There are 4 ways to turn a row about zero (a turn may also mirror it). The second row of each pair is the first, turned, with some noise. The first 36 pairs use one turn. New pairs use 2 turns, one after the other, and a turn may come again.
In the rows, zero is written as 128.
Some pairs, each with its turns in order after it:
[163 127 130 128 151  87 172 160]
[ 88  76 127  98 122 110 111 142]  (2)

[ 83 181 137 128 152 143 140 107]
[160 113  81  97 114 158 148 120]  (1)

[ 89 119 120 176 151 122 141 106]
[163 110 163 142  85 134 125 115]  (3)

[132 116 163 104 134 126 131  86]
[140 106  93 122 117  92 110 143]  (3)

[101 162  98 142 127 151  99  49]
[177  96 111  80 187 152 132 120]  (1)

[124 168 130 157 154  87 121 144]
[152 138 151 109 100 145 172 156]  (1)

[112  95 101 118 136  99 124 129]
[129 101 153 129 130 132 119  90]  (2)

[167  82 128 123 143 130 142 150]
[119 149 114  70 111 152 131 133]  (0)

[138 128 151 112 124 126 146 202]
[110  93 129 151 146  90  88 162]  (2)

[126  99 120 112 138 167 147 138]
[148 162 115 157 117 130 125 151]  (3)

[140 131 158 126 120 113 120 108]
[126 133 115 142 109 115 156 121]  (2)

[106 182 128 119 104 207 119 142]
[164 197 126 141 163 122 104 177]  (2)

[185 201 119 130  88 116 123 127]
[206 168 158 162 141 148 124 138]  (1)

[149 168 143 137  98 119 128 123]
[ 94 156 128 136 120 118 143 151]  (2)

[107 146 123 135 113 134 117 117]
[144 112 131 154 135 112 123 122]  (0)

[173 131 128 134 126 103  86  55]
[135 161 122 172  80 158 142  71]  (0)

[143  77 129 151 132 195 123 125]
[146 155 154 187 140 115  98 171]  (3)

[120  49 108 118 112 125 152 126]
[173 122 114 188 141 124 160 143]  (3)

[132 136 135 128 100 104 121  98]
[106 151 133 137 100 124 153 112]  (2)

[105  52 133 142 125 149 125  58]
[200 127  68 139 101 173 152 152]  (0)

[126 124 110 171 145  49  95  91]
[115  51 157 136 112 110 147  74]  (3)

[177 162 150 171 163 134 126  83]
[103 151  96 153 105 104 180  83]  (0)

[125 120 110 111  95  49 157 159]
[141 143 146 134  89  72 100 188]  (1)

[138 129 114 101 131 105 111 106]
[103 101 100 137 129 125 133 121]  (3)

[101 168 127 130 162 154 127 115]
[112 137 123 169 162 100 145 146]  (0)

[123 108 207 159 128 128 177  87]
[ 83 178  74  98 131 176 104 155]  (1)

[129 170 166 138  83  49 165 131]
[157  89 126  41 154 112 172  93]  (3)

[ 58 150 111 143 184 125 137 140]
[141 143 137 129  55 165 121  89]  (3)

[107 124 137 113 153 128 113 136]
[111 126 132 139 144 151 125 148]  (0)

[100 101  64 128 127 142 131 185]
[119  55 149 164 101 100 125 129]  (1)

[144 120  99 139 159 122  76 121]
[120 169 107 141 148 156 110 102]  (0)

[207 106 116 150 149 155  49 125]
[ 95 196  65 131  98 143  88  84]  (0)

[160 140 110  92 207 115  96 106]
[144 109 120  65 173 106 184 105]  (2)

[153 150 145 139  99 125 129 110]
[150 159 132 138 151 148 119 139]  (1)

[114 172 116 104 141 117 207 126]
[171 132  99 110  60 143  83 127]  (1)

[128 142 192 187 122 207  81 126]
[171 155  72 188 137 163 164 196]  (2)

New pairs, each followed by its turns in order:
[123  98 105 116  68 135 111  97]
[128 176 166 182 117 109 130 121]  (3) (3)

[125 173 107 119 145 119 138 117]
[127 153 140 119  83 121 117 122]  (1) (0)

[132 121 133 134 143 163 123 153]
[102 119 133 156 139 110 123 103]  (3) (0)

[ 65 131 129  74 151  93 163 126]
[ 64 155 112 161  79 162 139 113]  (0) (1)

[102 122 129 128 144 125 152 148]
[107 136 135 104 138 140 136 154]  (0) (0)

[105 131 143 142 148 110 146 119]
[128 143 101 132 142 158 137 142]  (1) (3)

[152 118 129  53 128 116 142 122]
[113  65  99 131 118 119 148  99]  (2) (3)

[207 132 146 158 146 107 118 126]
[117  65 114 112  90 106  92 136]  (2) (1)

[132 101 141 100 137 157 133  95]
[138 111 174 150 127 119 135 151]  (3) (1)

[125  94 142 110 108 106  94 127]
[157 115  99 128 116 133 169 105]  (2) (0)

[187 142 134 141 124 105 154 118]
[169 115 160 135 162 132 116 159]  (2) (0)

[ 88  90  49  78 143  91 116  93]
[ 99 172 146  89 128  28 124 138]  (1) (1)

[123 129 127 100  49 118 131 122]
[ 97 150 125 109 169 141 120  66]  (1) (0)

[119 102 164  97 113 102 134 140]
[151 100 121 122 117 163 135  95]  (2) (0)

[ 56 161 137  98  68 137 128 108]
[ 75 160 127 158 109 104 182 189]  (2) (2)

[143 126 128 111  95 129 112 143]
[118 153 128 136 161 129 138 145]  (3) (0)

[115 146 154 126 132 126 146 114]
[111 125 107 137 154 129 143 132]  (3) (3)

[ 85 134 202 119 141 117 139 123]
[134 175 157 145  88 154 100  96]  (3) (0)

[ 86 127 194 129 153 124 168 130]
[147 107 127  56 150 138 133 167]  (0) (0)

[ 82 134 129 179 138 140 125  56]
[ 82 105  99  82 126 189 110 134]  (0) (2)

[176 188 167 124 160 122 102 109]
[137 123  96 110 123  49 153 148]  (3) (1)

[174 131 159 132 108  91 125  86]
[134 124 152  91 138 195 148 138]  (3) (0)

[122 187 185 104 128 172 134 159]
[139 167 161 124 186  67 150 123]  (3) (2)

[119 112 143 169 128 148 107  80]
[125 142 159 123 138 147 140 188]  (2) (3)

[133 123 151 150 124 176 177 127]
[144 134 147 129  92  77  94 152]  (0) (1)

[127 164  98 109 142 137 207 125]
[145 148 109 145  70 133  60 100]  (1) (0)

[ 68  82 127 207 133 171 138 121]
[126  93 215 109 103 109  84  90]  (0) (1)

[163 118 124 137 117 113 137 180]
[106  71 107 131 123 115 122 111]  (1) (0)

[162 125 102 142  97 148  96 124]
[ 87 108 117 120 100 142 169 127]  (3) (1)

[ 89 104 131 155  83 104 112  91]
[ 96 151 145  88 180 160 117 146]  (1) (0)

[ 92 207 145 122 115 139 138 107]
[143 196 137  89 113  88 116 110]  (1) (0)

[105 202 138 136 137 121 170  96]
[183 116 148 111 110  83 173 106]  (0) (3)

[116 121 128 113 130 155 154 115]
[113  99 128 157 130 147 123 133]  (1) (3)

[120 130 122 162 134  92 136 137]
[156 111 115 118 122  93 132 147]  (3) (3)

[ 62 133 148 126 141 185 111 122]
[121 170 107 175 185 137 160 131]  (3) (2)

[114 122 130 107  98 148 144 103]
[104 159 140 131 141 128 157 128]  (2) (2)

[ 74 152 109 109 130 127 121 141]
[119 188 126 134 122 139 156 119]  (2) (1)

[126 106  77 106 156 134 119 107]
[ 86 152 148  84 112 123 119 146]  (0) (3)

[116 121 132  49  84 140 142  93]
[ 92  49 126  85 138 125 132 114]  (2) (3)

[ 91 116 189 136 122 129 126 149]
[161 154 130 188 142 143 140 113]  (0) (3)

[190 164 127 139  85 120 130 108]
[142 126 130 104  87 201 134 109]  (2) (3)

[ 87 134  97 122 119 157 113 173]
[109 100 109 141  98 172 108 103]  (1) (2)

[100 138 158 132 171 103 144 132]
[158 118 165 121 119 103 103 147]  (1) (0)

[ 85 127  92 191 121 103 146 108]
[172 139 126 131 163  78 119 175]  (3) (3)

